There are 4 nested groupings, the coarsest first. Each group lies inside one group of the grouping before and may be the whole of it. The rows also spread widely along 17 directions, which tell nothing about the answers.
In the rows, 128 means zero.
Some rows, each with its group in each grouping after it:
137 100 140 119 101 112 134 115 148 142 133 86 168 160 209 92 112 113 117 72 123 125 159 149 116 147 58 122 120 -> kegas j452 j650 Nur
223 135 132 111 159 111 95 135 125 177 127 103 137 119 157 126 128 92 106 143 137 121 162 98 90 171 133 110 133 -> kegas j862 j656 Fite
107 150 148 128 133 165 119 89 169 146 141 96 149 124 98 120 130 130 107 137 141 89 114 164 120 129 191 117 136 -> kegas j362 j482 Dev
108 123 166 138 129 208 93 158 116 118 143 173 91 97 116 196 144 121 151 119 120 178 129 118 145 131 150 146 129 -> fis j756 j891 Soz
151 173 146 77 145 114 114 196 142 173 112 174 118 86 125 122 168 131 154 146 75 166 103 103 147 137 119 141 98 -> kegas j862 j117 Dosu
41 126 136 99 94 153 121 107 145 131 148 137 133 113 134 131 131 150 140 93 96 139 98 146 175 117 168 153 126 -> kegas j452 j19 nid
150 136 166 124 151 128 91 155 101 116 127 224 86 122 130 135 101 90 155 185 126 139 152 124 128 159 129 97 119 -> Rusuk j966 j559 mitu
137 132 98 180 136 115 82 146 120 124 153 137 117 150 170 102 162 117 74 113 74 147 202 137 145 115 127 113 169 -> fis j756 j891 konu
96 123 120 148 89 118 128 83 105 126 178 57 148 134 95 141 116 114 112 92 148 135 142 160 118 77 159 142 116 -> kegas j266 j195 lazi
106 148 128 90 144 86 126 139 111 151 108 155 124 103 117 78 144 138 146 125 89 126 103 120 154 117 139 124 115 -> fis j107 j854 teger
153 124 141 137 148 66 107 114 119 157 149 78 125 100 158 81 140 138 99 121 47 98 152 152 113 129 93 133 80 -> Rusuk j966 j559 babo
111 117 157 183 146 114 109 114 119 177 172 88 134 132 130 119 138 145 146 129 130 103 169 116 87 109 113 170 86 -> Rusuk j966 j699 vetop
154 168 118 119 109 108 139 204 109 160 158 105 111 121 108 120 185 143 113 124 69 189 155 116 139 135 126 158 118 -> fis j894 j645 gemav
170 128 112 125 118 86 149 79 161 113 110 120 141 124 164 118 125 188 106 143 90 91 70 137 103 97 112 99 137 -> fis j107 j317 sak
166 156 107 89 85 113 191 141 157 114 92 101 175 151 118 127 117 124 94 134 176 130 126 164 119 159 151 78 139 -> kegas j862 j117 regid
103 114 142 126 145 118 110 161 95 182 138 147 114 112 138 130 136 124 163 133 142 130 179 86 131 169 158 160 99 -> Rusuk j330 j515 rimal
153 125 119 115 173 120 116 104 121 138 103 116 164 134 125 103 126 120 112 109 152 128 138 121 129 117 130 100 156 -> fis j107 j317 buso
123 137 164 103 198 125 160 163 62 135 140 150 79 129 102 64 86 135 179 150 118 111 128 114 116 193 74 119 116 -> Rusuk j74 j736 fuvid
129 107 126 137 176 87 142 134 103 149 128 91 135 147 141 93 143 166 107 169 113 94 217 147 111 173 137 151 102 -> kegas j266 j195 Nimur
76 151 118 128 106 65 137 162 129 152 167 143 99 109 97 108 133 137 172 173 80 111 121 137 137 97 130 164 92 -> Rusuk j330 j815 ririt
117 147 162 89 149 164 114 109 197 140 135 138 119 88 110 105 76 66 168 158 116 72 64 174 134 134 113 103 119 -> kegas j362 j350 mizi
143 101 111 106 181 120 94 133 168 130 94 125 168 125 168 87 100 31 126 107 134 110 172 165 157 133 71 88 160 -> fis j894 j645 Gev
107 149 143 145 138 156 112 149 123 114 132 120 107 102 87 127 160 111 116 128 103 117 134 169 118 113 160 121 135 -> fis j756 j402 Rog
206 108 95 99 118 110 159 171 131 106 95 95 139 90 156 175 107 87 121 113 132 128 142 138 98 161 72 101 130 -> Rusuk j966 j699 Diza
97 117 105 145 91 99 99 117 127 122 149 122 118 133 161 120 140 92 134 115 94 83 150 149 89 91 131 136 170 -> kegas j862 j704 Fuvu
133 152 180 190 153 194 98 177 115 149 169 151 88 131 91 143 126 78 159 155 165 146 170 124 106 141 128 131 107 -> fis j756 j402 Rog
156 164 161 160 131 167 145 127 112 154 162 134 112 140 121 117 95 121 152 118 183 126 101 81 85 139 123 101 124 -> kegas j266 j195 Nimur
136 132 126 137 155 115 74 104 111 173 128 117 143 89 128 134 147 99 108 114 143 116 160 104 126 116 205 126 111 -> kegas j266 j195 lazi
138 146 134 91 113 94 150 153 113 162 123 149 140 142 114 101 108 110 159 140 164 165 133 111 155 143 133 121 96 -> fis j107 j317 buso
166 145 126 132 144 95 147 96 123 146 157 72 113 134 125 102 134 182 106 169 91 69 118 135 67 138 145 130 135 -> kegas j862 j117 regid
127 123 106 70 91 67 109 122 122 127 117 91 175 128 105 119 141 72 103 97 118 176 153 180 167 78 137 125 119 -> fis j756 j891 konu
95 167 135 73 156 61 124 131 121 187 94 153 151 90 95 59 148 132 151 122 122 105 85 101 149 110 170 115 95 -> Rusuk j330 j515 rimal
92 155 105 92 126 136 176 138 107 106 87 181 132 126 103 109 121 170 130 107 148 155 83 110 179 139 178 87 155 -> fis j107 j317 sak
121 153 163 159 169 171 108 163 104 104 143 145 101 104 66 147 133 113 117 151 123 141 147 155 126 133 141 110 121 -> Rusuk j330 j815 ririt
172 110 133 160 108 110 115 110 131 88 133 115 129 127 160 134 84 69 100 132 131 133 157 187 130 123 87 75 100 -> fis j107 j317 buso
136 124 202 114 184 113 122 114 68 134 124 145 115 129 111 100 113 151 165 152 132 122 115 121 88 138 78 129 70 -> kegas j452 j19 nid
213 140 151 135 135 98 113 148 98 155 144 128 100 120 137 148 143 138 135 170 111 118 140 89 52 145 114 131 117 -> Rusuk j966 j699 Diza
138 108 75 77 118 121 93 128 131 129 115 96 153 68 142 185 149 92 105 75 95 155 129 124 151 98 153 143 159 -> kegas j452 j19 nid
92 102 152 119 95 103 95 132 67 141 136 127 105 79 149 156 163 140 129 82 87 148 147 115 124 130 164 160 80 -> Rusuk j330 j515 rimal
133 120 85 93 147 83 87 129 140 134 85 197 152 86 156 151 110 65 149 132 141 141 131 107 173 96 135 96 131 -> kegas j862 j704 Fuvu
42 110 131 105 158 147 117 95 157 159 146 144 144 96 124 127 81 116 196 108 142 124 91 119 189 99 121 153 103 -> kegas j862 j704 Fuvu
101 155 106 108 70 143 108 128 127 125 207 142 93 132 109 141 92 73 154 116 104 167 105 129 160 96 147 129 175 -> kegas j862 j704 Fuvu
98 151 132 57 81 84 180 187 109 149 125 132 103 123 97 96 141 137 176 149 99 105 114 137 107 167 150 155 124 -> Rusuk j966 j559 babo
124 153 143 134 150 126 75 104 169 201 162 139 162 152 161 59 121 96 125 98 123 131 137 99 157 115 125 115 148 -> Rusuk j74 j736 fuvid
140 101 157 124 134 86 107 72 139 113 122 136 162 166 157 105 78 89 141 151 154 107 145 175 109 104 73 94 104 -> kegas j862 j117 Dosu
112 103 126 93 170 99 121 107 149 167 100 125 177 101 166 100 86 94 161 96 155 119 126 117 165 124 82 120 82 -> kegas j452 j650 Nur

New rows. What belongs after each?
172 163 166 124 134 126 112 98 137 169 149 104 149 160 125 79 127 120 108 131 143 117 122 127 91 135 133 101 131 -> kegas j362 j482 Dev
121 160 134 48 114 125 132 142 152 163 99 154 149 90 114 115 135 127 141 106 125 137 69 105 161 142 180 113 135 -> Rusuk j330 j815 ririt
156 166 144 132 159 114 116 155 87 152 141 125 95 88 120 92 113 96 104 135 114 132 147 125 144 185 159 90 78 -> kegas j862 j656 Fite
105 120 153 126 96 109 169 121 62 115 136 130 111 180 125 95 118 161 151 120 156 130 140 128 93 148 127 124 122 -> fis j756 j402 Rog
164 156 134 166 166 101 140 176 115 133 152 155 108 161 110 82 92 91 133 193 153 119 184 137 119 162 88 86 118 -> Rusuk j330 j515 rimal
120 98 121 83 125 111 135 149 106 131 125 135 131 154 153 142 152 162 140 143 100 149 180 127 121 153 128 171 152 -> kegas j266 j195 Nimur
106 144 145 118 49 99 97 115 103 108 145 164 116 153 134 125 128 86 118 130 123 142 139 163 118 114 179 102 135 -> kegas j862 j656 Fite
141 190 137 101 153 125 121 169 174 151 165 165 112 136 98 78 118 109 138 188 76 148 114 151 171 127 112 114 131 -> kegas j266 j195 Nimur
187 131 140 102 88 93 85 105 120 117 131 154 153 153 150 164 153 137 91 141 103 194 144 134 125 93 141 118 131 -> kegas j266 j195 lazi
136 105 112 103 142 113 90 77 155 149 99 74 178 82 174 123 146 112 80 72 106 92 128 142 129 118 155 116 134 -> kegas j452 j19 nid
89 138 113 174 110 147 149 112 161 117 144 113 155 156 143 118 140 172 88 115 125 122 151 160 144 119 154 119 142 -> kegas j266 j195 lazi
160 127 157 101 79 118 133 127 81 111 146 98 128 165 109 121 100 73 123 114 167 131 150 154 74 152 128 98 153 -> Rusuk j330 j815 ririt
147 169 101 138 95 77 129 122 88 130 154 115 103 102 94 115 125 110 112 121 113 108 106 114 98 97 172 95 135 -> Rusuk j966 j559 babo
103 129 178 129 102 149 104 161 130 152 145 176 130 153 150 148 164 147 169 125 115 176 136 108 112 109 93 173 113 -> kegas j452 j19 nid
132 137 140 150 153 86 131 189 112 174 112 171 136 125 128 124 150 132 169 158 158 138 167 84 111 128 100 144 77 -> Rusuk j330 j515 rimal
63 157 168 117 108 134 108 109 114 159 162 129 128 145 88 89 147 126 159 112 125 119 104 136 107 91 158 149 130 -> kegas j362 j482 Dev
106 123 131 121 151 88 128 123 89 145 89 122 166 134 105 103 147 110 139 111 175 106 159 124 89 106 133 123 114 -> kegas j362 j350 mizi
156 183 108 98 115 80 143 166 117 181 160 120 140 130 93 108 141 127 150 125 121 184 108 82 137 86 114 145 112 -> kegas j266 j195 Nimur
88 77 83 105 172 114 120 113 119 128 106 114 150 97 137 152 124 138 159 95 128 95 133 104 123 99 115 155 174 -> Rusuk j330 j815 ririt
141 111 181 103 141 114 151 120 118 149 113 115 150 119 145 110 102 141 162 104 140 130 108 126 111 147 57 127 64 -> Rusuk j966 j559 babo
107 145 110 159 163 155 114 126 182 144 185 154 126 135 157 102 69 120 122 139 107 163 148 131 226 139 97 109 113 -> kegas j452 j650 Nur
154 164 127 141 113 111 120 129 120 157 155 80 139 131 110 102 152 104 106 109 126 114 135 128 80 97 147 121 140 -> kegas j266 j195 Nimur
122 124 143 93 119 120 162 116 116 117 136 113 124 156 118 107 100 137 150 149 135 105 121 158 98 152 108 123 136 -> kegas j362 j482 Dev
91 128 111 151 156 121 173 153 65 142 138 97 106 119 127 104 131 177 142 95 129 109 146 96 106 158 123 147 120 -> kegas j862 j656 Fite
198 154 134 109 163 182 132 163 174 160 169 112 120 136 109 136 91 98 150 160 142 128 117 105 110 166 92 121 184 -> Rusuk j330 j815 ririt
214 132 114 107 167 152 114 151 176 128 118 126 139 109 139 155 109 91 105 154 126 130 138 132 126 158 103 89 171 -> Rusuk j330 j515 rimal
135 153 84 147 115 54 162 135 143 141 125 145 133 105 134 119 108 145 122 172 122 124 129 127 160 117 127 106 56 -> kegas j362 j350 mizi
127 180 175 175 166 208 92 126 118 173 139 147 121 106 121 105 134 108 121 75 170 120 100 75 109 145 173 86 138 -> kegas j862 j656 Fite
131 107 113 131 97 117 154 118 81 78 133 97 118 123 118 176 141 178 104 106 111 135 127 138 90 116 133 128 150 -> Rusuk j330 j515 rimal
150 129 119 152 97 112 118 131 102 124 129 103 158 161 140 117 122 55 106 89 185 129 184 139 84 111 125 91 150 -> kegas j266 j195 Nimur
123 129 152 84 168 105 134 147 97 140 121 149 101 90 80 137 128 148 180 173 113 109 100 114 104 130 128 149 106 -> Rusuk j330 j515 rimal
162 117 146 78 110 131 111 147 110 114 108 132 156 140 140 151 152 123 93 93 116 196 157 140 139 147 121 114 149 -> Rusuk j330 j515 rimal
131 120 131 63 91 123 144 156 163 134 119 121 140 103 146 161 134 119 153 125 94 151 108 154 138 135 100 153 117 -> kegas j862 j704 Fuvu
82 63 135 125 134 160 141 156 102 91 117 96 140 118 132 181 145 142 146 80 107 176 174 171 141 120 60 180 118 -> fis j107 j854 teger
118 116 168 87 92 142 107 99 139 125 172 148 105 114 142 160 82 117 144 156 96 170 116 162 179 158 143 136 79 -> kegas j862 j704 Fuvu
118 174 124 115 127 116 172 198 109 165 107 127 117 78 77 142 170 152 158 141 138 123 104 100 99 133 156 149 81 -> kegas j362 j482 Dev
154 121 106 119 205 80 158 92 74 134 110 115 118 135 129 83 103 173 145 155 141 53 120 86 67 146 118 106 162 -> kegas j862 j704 Fuvu
156 129 103 121 147 99 148 161 129 161 119 98 146 154 146 109 168 163 98 160 118 109 206 124 102 173 157 149 148 -> kegas j266 j195 Nimur
144 151 134 126 140 150 165 143 146 125 112 141 156 155 104 117 108 137 112 142 176 136 143 139 138 165 141 89 142 -> Rusuk j966 j559 mitu
144 114 167 78 120 120 149 88 168 129 105 98 158 111 136 148 124 174 139 144 111 105 68 162 99 125 107 136 92 -> kegas j862 j656 Fite
114 132 136 67 95 105 148 133 101 84 117 124 142 161 69 130 139 120 142 131 126 164 112 177 113 87 115 129 162 -> fis j894 j645 Gev
133 122 145 169 152 166 101 143 143 123 92 164 112 82 165 158 163 139 121 119 113 103 125 119 107 129 138 112 122 -> fis j756 j891 konu
81 146 102 112 101 86 146 161 158 131 104 197 150 120 149 105 107 100 158 130 135 147 124 141 192 110 119 105 93 -> kegas j266 j195 lazi
120 111 151 142 124 121 148 128 126 95 141 109 130 131 102 147 94 118 128 156 143 127 151 187 125 131 98 115 86 -> Rusuk j330 j515 rimal
98 122 105 59 118 102 147 150 89 145 105 108 131 113 109 123 164 145 131 115 110 124 153 126 123 160 184 160 142 -> kegas j362 j350 mizi
136 135 138 115 74 150 146 117 181 106 134 108 128 102 137 153 106 124 87 143 113 111 112 189 149 174 181 91 112 -> Rusuk j330 j515 rimal
114 123 163 127 159 123 97 113 152 127 128 156 156 171 125 86 96 62 146 168 163 103 173 180 125 119 108 101 130 -> kegas j266 j195 Nimur
103 124 74 142 134 118 172 142 156 192 126 114 150 111 169 114 99 129 177 97 179 90 128 62 133 146 116 141 116 -> kegas j362 j350 mizi
162 142 170 126 135 127 117 109 127 122 144 157 130 150 138 91 67 86 121 137 155 143 126 144 148 155 100 60 108 -> Rusuk j330 j515 rimal
137 119 121 82 114 80 130 138 110 144 135 97 133 105 100 147 126 110 144 148 119 131 147 142 118 127 143 154 104 -> Rusuk j966 j699 vetop
143 99 121 75 147 89 145 146 77 126 86 126 135 138 129 123 147 141 138 135 134 126 166 123 103 155 130 138 147 -> fis j756 j891 Soz
90 116 103 150 98 130 127 128 113 130 105 139 132 132 112 167 155 120 140 135 192 87 161 116 86 113 225 135 164 -> fis j756 j891 konu
152 86 68 183 113 138 167 139 107 102 119 90 118 100 184 200 117 152 99 104 145 111 181 111 99 169 124 123 123 -> kegas j362 j350 mizi
107 61 146 72 126 103 136 83 102 83 124 90 128 117 147 125 71 108 136 115 105 101 137 198 131 155 88 120 115 -> Rusuk j330 j515 rimal
141 134 142 69 73 85 116 112 168 149 117 156 169 157 138 114 115 83 156 138 151 149 106 144 140 92 123 116 126 -> fis j756 j891 Soz
135 105 122 172 136 159 121 87 193 154 154 48 162 117 149 165 131 150 82 141 127 94 175 164 121 142 154 151 102 -> kegas j362 j350 mizi
87 112 120 96 176 107 134 146 151 172 87 157 154 108 176 69 126 133 159 101 117 114 135 111 184 152 102 130 106 -> fis j756 j891 Soz
140 176 99 187 124 181 153 156 181 193 159 83 130 91 148 114 117 101 120 81 158 92 115 82 121 157 145 108 124 -> kegas j362 j350 mizi
124 153 133 174 89 147 85 140 163 145 144 189 123 127 149 150 139 87 142 127 145 143 123 107 130 81 150 109 138 -> fis j756 j891 Soz
92 135 115 95 124 150 130 160 165 139 124 188 152 137 132 155 127 139 163 134 136 182 122 109 185 117 121 148 144 -> kegas j452 j19 nid
125 151 156 168 108 164 101 134 145 143 165 132 120 164 117 115 137 85 135 141 149 111 151 139 91 119 151 119 166 -> fis j894 j645 gemav
102 146 102 129 138 73 162 134 143 143 125 151 130 128 120 87 106 136 177 151 132 102 93 114 136 92 94 119 111 -> fis j894 j645 Gev
144 162 118 110 165 140 133 192 119 148 101 122 115 98 110 85 164 99 124 107 108 110 134 125 113 154 136 108 159 -> fis j756 j402 Rog
77 131 139 116 154 117 141 83 111 109 118 158 125 117 106 97 91 160 152 128 136 86 73 128 136 114 144 96 134 -> Rusuk j330 j815 ririt
118 122 157 88 118 144 85 143 106 106 94 165 144 142 94 156 182 107 118 133 124 168 159 161 122 109 175 132 169 -> fis j107 j854 teger
134 136 166 155 134 156 105 142 131 132 154 144 111 118 114 154 101 74 168 148 154 124 125 139 96 115 95 122 105 -> kegas j862 j656 Fite
106 140 140 138 88 116 112 101 112 90 153 147 120 180 118 130 153 166 102 153 96 131 138 166 97 96 159 124 175 -> kegas j862 j656 Fite
121 135 97 124 100 108 124 111 116 100 148 113 106 93 99 181 137 143 123 144 94 116 97 144 104 80 168 135 147 -> kegas j862 j656 Fite
133 104 158 140 133 190 100 92 193 178 151 79 155 113 161 165 119 120 129 124 151 99 143 136 113 157 151 152 109 -> kegas j362 j482 Dev
70 79 98 111 158 70 81 151 100 127 88 143 157 106 154 129 182 123 128 95 81 128 198 138 144 91 117 164 140 -> Rusuk j330 j815 ririt
158 134 96 98 134 77 148 118 169 147 113 180 141 95 155 149 85 153 156 174 128 139 84 91 174 126 114 108 87 -> Rusuk j74 j736 fuvid
140 112 128 53 154 142 119 111 174 119 93 128 153 94 121 146 114 114 141 132 106 100 89 156 131 128 125 118 170 -> Rusuk j966 j559 babo
101 140 171 98 155 137 97 136 136 134 112 182 149 175 117 72 123 73 152 153 151 114 161 161 124 132 132 106 160 -> kegas j266 j195 Nimur
161 98 117 71 40 125 135 129 154 110 86 108 155 121 151 198 149 91 135 112 155 121 119 155 74 121 160 129 165 -> fis j756 j402 Rog
194 160 156 88 113 125 110 163 122 166 175 94 115 153 101 107 138 84 143 139 110 127 126 118 61 136 103 137 182 -> Rusuk j330 j815 ririt
156 120 99 139 119 94 128 159 40 111 143 100 116 144 116 135 144 112 98 96 134 158 197 113 93 134 128 119 165 -> Rusuk j330 j515 rimal
87 135 79 108 117 93 173 121 146 131 107 180 137 126 159 111 106 175 169 120 125 113 76 90 152 107 106 119 138 -> kegas j362 j350 mizi
101 105 80 127 66 108 115 121 161 85 113 167 130 117 148 187 124 97 136 144 128 92 126 153 112 86 168 111 188 -> Rusuk j330 j515 rimal
112 146 148 132 166 92 102 110 111 168 160 92 136 119 112 64 135 122 105 127 89 125 161 155 154 121 143 135 77 -> kegas j266 j195 lazi
153 110 124 115 151 108 67 108 183 178 158 94 165 119 160 113 112 66 127 116 97 123 162 143 149 103 90 141 132 -> Rusuk j966 j559 babo
137 120 152 137 150 128 116 139 95 158 165 85 111 138 163 90 155 153 112 104 70 125 176 125 99 160 103 159 126 -> kegas j266 j195 Nimur
103 133 162 140 118 148 112 89 107 144 135 116 127 118 134 84 98 91 115 81 154 111 125 139 146 155 178 86 108 -> fis j107 j854 teger
118 115 157 147 158 193 127 154 162 168 164 82 128 71 131 165 99 96 162 108 138 142 138 134 151 150 92 163 56 -> kegas j266 j195 Nimur
78 111 144 101 142 125 89 133 126 157 126 108 144 94 97 158 184 128 143 132 103 122 161 150 120 98 182 193 112 -> kegas j266 j195 lazi
148 112 153 53 81 147 138 132 118 78 78 150 152 135 138 154 124 94 135 82 141 172 92 160 121 131 100 90 161 -> fis j894 j645 gemav
158 167 187 122 163 147 125 128 124 178 125 107 150 109 122 68 123 123 109 88 145 131 103 109 128 168 123 87 87 -> Rusuk j330 j815 ririt
150 130 82 140 169 148 139 123 149 99 129 131 105 85 131 128 51 76 134 135 144 61 98 129 129 147 117 61 178 -> Rusuk j330 j815 ririt
113 116 93 172 122 79 115 108 116 126 128 139 131 116 168 156 165 199 105 134 88 122 144 108 116 86 144 143 118 -> kegas j862 j656 Fite
144 122 160 151 88 131 104 146 98 124 134 113 94 93 132 173 161 105 126 130 113 122 147 142 74 134 157 138 94 -> fis j894 j645 Gev
66 137 119 99 145 104 180 176 134 108 100 169 116 92 110 112 122 178 151 153 85 128 111 156 186 152 116 128 88 -> Rusuk j330 j815 ririt
97 86 128 104 83 93 120 78 116 114 148 121 144 152 139 169 129 174 116 144 110 151 161 153 141 119 167 161 120 -> Rusuk j74 j736 fuvid
130 152 135 163 153 130 107 127 151 169 118 108 164 101 139 119 185 165 80 101 101 138 144 120 136 110 143 132 89 -> kegas j362 j350 mizi
184 119 138 129 169 122 105 80 167 151 118 111 142 71 146 143 81 89 142 140 147 70 83 117 99 118 107 92 103 -> Rusuk j74 j736 fuvid
112 146 110 127 95 144 128 138 173 127 110 185 118 79 153 157 129 136 142 123 104 137 72 114 170 111 157 109 126 -> fis j107 j854 teger
80 97 108 111 70 67 116 111 86 158 148 83 124 90 155 133 140 111 144 71 101 110 142 118 113 111 162 168 100 -> Rusuk j74 j736 fuvid
181 178 123 132 129 178 129 186 157 152 165 111 114 115 108 159 145 122 108 136 108 179 134 116 136 149 134 128 142 -> kegas j862 j117 Dosu
170 114 25 97 124 59 152 142 150 107 114 103 128 79 119 187 113 110 134 168 107 118 120 129 138 89 125 128 152 -> fis j894 j645 Gev
155 147 149 81 151 89 141 130 57 138 106 124 128 114 98 86 119 114 136 106 142 127 107 106 97 145 123 96 119 -> Rusuk j74 j736 fuvid
128 107 105 76 98 71 131 121 126 144 133 101 175 171 125 140 148 142 125 139 120 170 177 143 132 104 120 170 133 -> kegas j362 j350 mizi
130 118 152 118 122 128 98 158 73 161 151 111 130 144 116 142 149 78 160 102 157 159 185 106 83 116 124 166 131 -> kegas j266 j195 Nimur
96 168 138 112 139 96 184 172 133 149 97 153 140 139 114 43 128 141 165 133 137 81 107 128 107 148 102 106 122 -> Rusuk j966 j699 vetop
67 125 142 130 142 123 137 168 83 97 119 175 117 115 69 159 140 142 167 140 136 161 136 138 136 94 117 143 107 -> Rusuk j330 j515 rimal
126 115 94 134 116 82 130 126 129 151 163 70 131 102 139 154 141 155 125 126 83 134 142 131 126 99 115 173 96 -> kegas j862 j656 Fite
